The same things were measured in two ways. Each way mixes the same 9 hidden numbers, adds some noise and spreads widely along 6 directions of its own, which tell nothing about the thing.
In the rows, 128 means zero.
Some things both ways: the first way, then the second way.
[145 148 128  90 165 120  65 160 133 158  97 151 113 154 180 112 177 163
 140]
[152 169  93 118 163 126 133  59 171 144  88 166  91 142 128 103 129 131]

[150 115 122  86  94 172  85 130 167 148  84 189 129  70 153 112 134  96
 152]
[150 161 104 116 122 139 155  67 121 130  76 102 123 161 158 138 102 116]

[113 107 140 155 139 146 124  82 132  92  95 132 148 128 101 106 142 102
 130]
[116  87 138 123 154 134 160 115 138 103 130 103 155 119 113 161 119  95]

[109 121 144 130 132 132 124 125  99 106 163  90 177  68 105 139  75 122
 147]
[126  64 166 116 144 154 135 142  98  84 154 104 147 126 155 162 114 118]

[104 114  84  67  82 140 123 107 136 118 128 138 119  79 134 107  80  74
 107]
[151 137 113 101  89 123 137  81 151 147 172 139 123 143  89  91 104 152]

[158 172 182 145  80 146  79 169  87 146 125 163 170 148 148 117 142 143
 175]
[158 115  98  90 111 156 126  99 174 144 116 148 141 127  93 102 105 184]

[145  94 152 114  78 167 122 126 109 140  75 137 120 128  69 102 151 171
 212]
[ 71 123  91 156  88 120  70  93 103 185 115 170 125  93 162  80 134 167]

[195 147 124 102 104 106 143 122 133 132  96 162 132 141 154 129 105 128
 114]
[ 85 139 142  93 144 144 119 162 137  77 132  94 121 143 135 192  76 141]

[146 146 110  95  89 135 124 110 104 138 139 146 138 111 159 120  81  93
 135]
[175 173 121 152 120 160  98 169 145 148 144 155 133 111 101 121 125 217]

[142 158 125 113 190  99  35 111 140 127 147 157 143  93 142 133 188 103
 119]
[164 150 123 153 164 164 166 141 147 106  66 134 146 140 133 157 135 151]

[107 167 123 159  96  93 134 173  44 101 129 147 137 186 115  82  99 115
 109]
[132 170  95  85  96 134  97 173 153 141 142 148 151 133  76 113  70 237]

[134  88 118 105 104 119 116  88  99 123 126 145 150 119 106 127 114 113
 141]
[108 144 101 100 132 133 126 160 118 109 126 127 133 146 137 125  90 181]

[142 111 147 125 137 119  96  93 126 104 102 127 108 129  59 120 199 162
 152]
[108 144 155 115 140 118  97 201 101 128 155 143 177 126 119 157 122 151]

[136 189 123 174 142 117 160 125  81  89 143 112 114 137  94  92 131 102
 124]
[135 130 111  90  97 159 144 138 144 111 132  97 118 167 145 104  87 184]

[108 128 140 119  89 181  85  87 156 107 109 125 135 113 193 113  62  82
 120]
[165 109  71 184 127 131 155  71 101 137 142  81  85  59 123 160 127 102]

[107 158 114 140 143 119 111 125 107 114 146 109  79 142 138 104 148 113
 123]
[200 129 121 166 131 130 132 156  83 131 166  87 124 118 141 117 160 127]

[119 109  98 107 135 157 122  53 169 107 128 110  88  99 107 111 155  82
 125]
[100  75 150 146 120 149  80 163 153 133 154 191 191  85 100 133 152 173]

[188 152 115  90 155 142 147 101 152 146  85 137 128 125 151 107 126 133
 138]
[146 139 154 109 141 118 134 172 146 143 128 155  99 161 134 106 154 151]

[ 99  97 105 143 138 192 162 128 138 115  96 129 108 138 143  81 115  95
 149]
[137  90 152 135 168 124 126 108  96 109 113  89 126 119 152 173 136  61]

[ 84 121 109 137 131 141  92 157 110 110 125 152 119 151 128  84 154  91
 111]
[155 132 101 119  96 116 111 152 116 164  91 140 152 124 105 118 139 163]

[154 108 163 136 145 144 112 103 145 114 134 124 158  71  99 154 149 131
 155]
[147 103 135 138 103 128 138  95 122 136 107 124 126 138 133  86 142 141]

[ 82 181 109 117 129 114  94 109  81 103 141 127 138 142 134  75 126  96
 111]
[134 113  87 179 110 156 131 121 145 148 113  88  98 100 155 126 146 141]

[158 142 142 114  90 179 129 138 120 147  95 150 152 163 149  93  97 129
 161]
[105  94 121 150 122 142  90 124 168 154 124 178 121  67  99 156 141 163]

[116 142 108  74 143 120  36 142 118 146 109 177 161 107 124  93 159 112
 135]
[149 118 111  92 139 131 176  97 166 138 100 172 128 138 103 118 117 147]

[138 126 116 124 134 133 121 168 148 141  73 156  68 214 170  86 168 139
 113]
[ 85 104  80  79 119 103 109 129 120 121 103 120 133 154 162 124 119 116]

[149 114 142 162 103 173 171  83 143 117 134 120 118 134 135 124 122  80
 139]
[181 111 130 134 126 141 139 138 140 105 155 111 161 129  97 137 137 143]

[122 124 140 126 131 111 115 164 135 110 121 133 140 143 193 137  84 125
  78]
[154 205  99 113 155 136 127  91 144  95 115 136 127 144  87 182  72 145]

[ 92  76 161 128  93 119  94 158  92 114 123 144 175 153 119 125 122 147
 131]
[127  93 116  98 111  90 107 147 103 148 145 122 164 130 103 104 135 125]

Other things, the second way, with their names:
j663: [132  85 168 173  92  83 116 158  96 181 161 151 140  92  74  90 180 140]
j380: [161 175  85 175 117 160 108  71 177 161 106 148 111 115 140  97 146 169]
j455: [153 103 133 108 106 109 111  81 198 145 150 182 140 132  39  70 140 152]
j417: [123 159 115 122 125 114  58 152 155 175 110 171 120 141 121  36 157 197]
j103: [128 166 148 131 121 104 103 103 152 138 127 173 160 158  80  70 147 148]
j993: [142 145 117 159 169 162  94 141 132 111 113 132 186 115 152 180 142 120]
j756: [128 132 116 130 101 139 110 177 100 148 138  94 168 136 145 113 117 176]
j392: [141 180 128 157 155 153 105 108 200 154 102 166 126 118 103 120 142 165]
j26: [ 90 129 148  97  96 111  93 180 127 132 133 142 157 143 109 132 119 161]
j943: [144  49 164 155 104 104  51 161 141 156 200 127 143  90  73  53 193 143]
j828: [ 93 156 120 138 149 133  98 147 128 140  75 151 172 114 127 169 124 143]
j381: [135 131 110 166 103 101  98 105  89 175 123 150 142 105 106  64 146 169]
j251: [ 47 103 123 148  78  96  69  68 134 169 121 182 132 100 128 103 151 120]
j869: [151 136 112 148 132 169  75 116 141 122 131 125 144 109 129 157 121 150]
j133: [ 73  77 101 166 102 152 105 111 135 154 130 142 144  80 152 110 140 162]
j377: [109 110 144 101 165 114 142 101 100 106 142 103  70 148 181 118 109  98]
j568: [167 126 107 159 127 141 143  54 164 147 132 139  95 110 117 100 139 135]
j543: [149 233  60  99  90 124 157  99 138 137 147 118  80 167 115 113  50 195]
j280: [155 137  85 145  88 132 125 120 124 157  98 124 175 138 115  89 152 151]
j184: [123 158  94 134 127 116 120 146 134 126 127 108 147 124  94 152 105 140]
j826: [113 160 114 143 131 149 137  90 116 107  77 109  94 142 168 169  98 133]
j370: [136  93 160 122 166 109 120 173 113 110 165 125 155 124 111 141 150 101]
j301: [161 110  87 173  77  95  77  92  73 181 108  98 127 106 127  63 162 140]
j101: [191 132 168 107 155 114 191 139 167 127 182 194 135 136  40 111 141 147]
j976: [188 142 127 178 118 145 125  99 139 168 137 146 103 118 118  59 164 167]
j686: [162 109 167 152 122 137 117 169  91 125  82  89 108 129 150 140 159 131]
j474: [114  96 129 126 118 117 131 116 144 131 170 153  87 129 118  58 133 161]
j755: [166 150 170 104 160 127 167 229 116  79 143  96 154 185 113 169 136 124]
j713: [108  62 126 166  84 120 158 117 106 141 179 122 139  69 107 170 125 115]
j214: [136 112 154 133 157 131 157 124  83 118 115  99 116 123 158 155 122 112]
j573: [ 97 110 103 103 119 120 163 117 106 107 117 102  97 142 156 148  88 125]
j696: [ 85  68 153  94 105  99 115 141  99 130 142 135 167 125 135 184 130  82]
j816: [131 237  93 114 146 145 100 146 141 109 118 131 146 159 118 137  64 205]
j422: [152  83 140 131 111 139 109 143 156 144 113 140 145 131 127 117 173 134]
j114: [ 98 202 127  89 150 141 122 118 134  94  63 142 161 168 124 183  65 149]
j388: [154 142 109 151 129 144 136 145 143 115 169 127 130  93  87 178 109 166]
j399: [177 100 114 108 108 113 110 163 149 156 149 136 154 135  85  76 157 157]
j213: [110 179 115 125 166 144 134  84 127 110  88 151  74 136 182 159  95 133]
j591: [121  84 154 161 118 120  81 170 112 143 175 123 175 101 129 130 172 116]
j775: [144 169 132 165 138 136 160 139 121 122  50 168 150 130 110 130 139 188]
j272: [114 145 106 146 143 114 137 154  88 112 112  75 101 151 164 113 118 128]
j19: [178  96 122 135 129 152 173  87 179 123 125 125 128 126 114 149 148 101]
j170: [101 138 124 157 161 119 110 172 138 124 135 119 159 116 103 141 141 130]
j506: [168 127 136 170 130  96 125 116 114 150 155 114  85 106 101  96 161 121]
j238: [128  74 146 161 152 110 108 149 132 110 154  98 153 123 128 135 194  64]
j444: [106 149 141 168 134 109  91 116 127 165 150 175 119  90  89  93 136 171]
j838: [193  67 126 186 113 139 157 102 128 124 162 126 104  88 101 128 168 121]
j47: [153 117 109 160 108 108 109  87 138 158 153 169 110  83  70  96 140 157]
j263: [129 163 132 113 117 139 129 113 154 115 123 123 134 135  87 158  82 162]
j660: [132 129 112 172 124 153 100  71 125 150 117 140 123  88 151 143 124 144]
j598: [124 151 119 119 125 116 100  62 175 142 143 160 109 123 115 155 123  98]
j200: [129 111 133 100 142 166 120  55 189 127 144 192 161 137 128 112 120 138]
j31: [157 110 121 136 116 131 120 184 163 136 194 171 168 113  79 111 162 168]
j983: [158 188 143 151 155 139 116 113 140 116 112 135 137 150 143 163 140 108]
j204: [113  93  84 193 111 145 107 125 118 122 135  66 139  86 135 151 140 121]
j994: [ 70 156 135 113 152 143  95 104 184  94 168 168 183 141 108 134  94 145]
j408: [189  75 162 182 151 122 126 108 149 151 153 167 137  94  88  83 212 109]
j717: [118  84 151  97 106 131 160 158 119  80 131 139 143 165 138 149 129 134]
j882: [137 123 120 160 154  95  86 154 134 148 112 122 124 114 119 126 191  91]
j703: [113 165 133 136 132 151  95 103 173 153 104 124 124 136 138 120 129 141]
j625: [145 135  79 137  86 122 115 137 118 157 164  84 140 137 130  68 125 157]
j439: [100  90 147  92  96 121 138 111 127  99 136 120 106 157 114 100  99 150]
j959: [198  96 165 139 116  87 151 142  99 149 138 117  97 142 105  86 184 108]
j711: [159 153  80 105 127 124 169  70 140 135  55 108  94 146 121 149 101 119]
j972: [161 166 123 168 184 132 143 120 125 116  78  86  97 124 126 151 138 111]
j168: [136 103 119 118 139 179 155  46 172 106 117 148 143 118 116 132  89 160]
j857: [140 101 144 158 138 131 128  92 125 138  92 184 141 117 131 103 169 138]
j921: [114 133 114 103 107 124 132  76  98 121  94 113 108 155 169 140  90 116]
j360: [131 240  72 186 133 127 104  84 111 161 121 108  65 125 151  83 103 183]
j977: [ 98  84 148 105 117 165 132 140 152  81 127  97 159 146 145 183 102 122]
j75: [136 149 113 177 126 125 118 157  92 137 163 116 122 105 134 133 131 159]
j265: [151 174  86 193 115 140  93 140 101 132 129  78 100 126 147  94 135 172]

Some of these things the first way, each followed by its name:
[184 130 154 132 100 126 123 151 123 132  65 165 122 163  88 113 163 171
 161]  j663
[118 138 118 118 161 106 105 162 110 111 140 124 150  97 125 122 114 126
 111]  j826
[118 135  84  83  83 159 125 115  97 157 127 169 109 118 135  76 134  78
 166]  j380
[140  97 122 134  97 160 119  64 159 101  64 164  78 167 129  96 176 100
 124]  j184
[116 123  33 119 152 115 198 166 131 125 137 140  78 147 118  76 108  49
  72]  j717
[107 167  97 166 129 116 182 183  75  89 116 135 126 158 122  68  79  95
  87]  j263
[120 115 124 121 125 132 180 178 100 134 119 128 146 139 140 106  87 136
 130]  j983
[140 112 153 124  96 142 111 100 117 126 112 126  93 150  76 116 205 157
 172]  j591
[150 169 142  96 135 146 103 162 164 128  78 123  78 165 159  94 188 174
 125]  j598
[ 86 114 124 133  95 196 145 118 100 118 125 112 138  98 107  87  81 100
 181]  j660
[148 146 180  96  98 123  90 123  73 128 110 150 195 103  96 125 158 175
 184]  j703
[135 103 112 113 143 112  94 145 131 118  89 174 122 115 104 110 168 122
 124]  j114
[131  99 137 133 112 172 159 164 135 121 101 130 155  96 130 114  69 122
 149]  j921
[125 118 121 125 147 147 125 125 123 145 132 128 118 137 137 107 153 120
 157]  j408
[139 154 187 151 189 100  72 125 126  93 118 117 176 133 196 153 117 163
  98]  j972
[101 115  92 136 176 121 196  65 111  77 155  57 126 104  99 109  68  95
 102]  j474
[ 96 117 137 124 112 139  98 130  72 125 164 136 201  65  94 117  87  94
 174]  j168
[ 93 149 158 131 116 123  75 152  77 112 185  97 143 121 139 133 135 139
 135]  j869
[152 133 168 164 156 111 130 128 125 118 101 118  80 224 124 117 238 181
 131]  j238
[169 117 155 159 148 154 177 101 162 111  79 109  96 175 155 123 133 144
 126]  j370
[123 102 113 108 139 136  84 105 167 102 102 129  71  82 137 131 142 122
 122]  j381
[135 112 175  91 125 105  59 155 116 142 106 149 151 194 182 142 180 194
 123]  j882
[118 120 131 141 129  91 171 109 109  76 126  98 152 113 172 144  27 114
  72]  j816
[152  99 143 163 179 115 123 126 121 120 119 151 183 113  87 130 144 112
 141]  j775
[ 93  96  99 139 138 173 150  83 154  94 128  93  85 126 133 101 105  79
 114]  j47
[126 103  86 106 113  82 126 161  50 130 154 164 144 111  44 107 147 113
 139]  j439
[157 171 183 140 147 110  84 201  82 127 156 140 202 111 148 146 120 168
 140]  j686
[111 136 108 108 116 155  83 190 130 145  93 194 161 145 196  84  95  83
 110]  j711
[184 102 182 117 155  83  95 107 161 106 110 122 129  97 102 183 199 191
 125]  j103
[150 103 190 155 105 108 103  58  88 101 155 107 150 117  95 171 160 158
 173]  j265
[179 157 179 135 190 117  93 101 146 105 100  83 120 109 113 144 172 209
 166]  j377
[161 112 150 115  99 128 148 130 127 113  98 142 155 128 104 126 117 146
 127]  j26
[125 162  92  91 132 110 115 151  92 140 145 134 116 102 156 107 102 105
 131]  j976
[152  92 151 139 130 114 162  71 127  95 109 108 172 118 150 155  55 132
 118]  j272
[170 134 122 111  82 151 126 115 122 136 115 179 127 121  81 103 176  96
 157]  j977
[143 113 105 104  86 128 143  96 123 123 101 135 108 126 146 112  79 108
 124]  j75
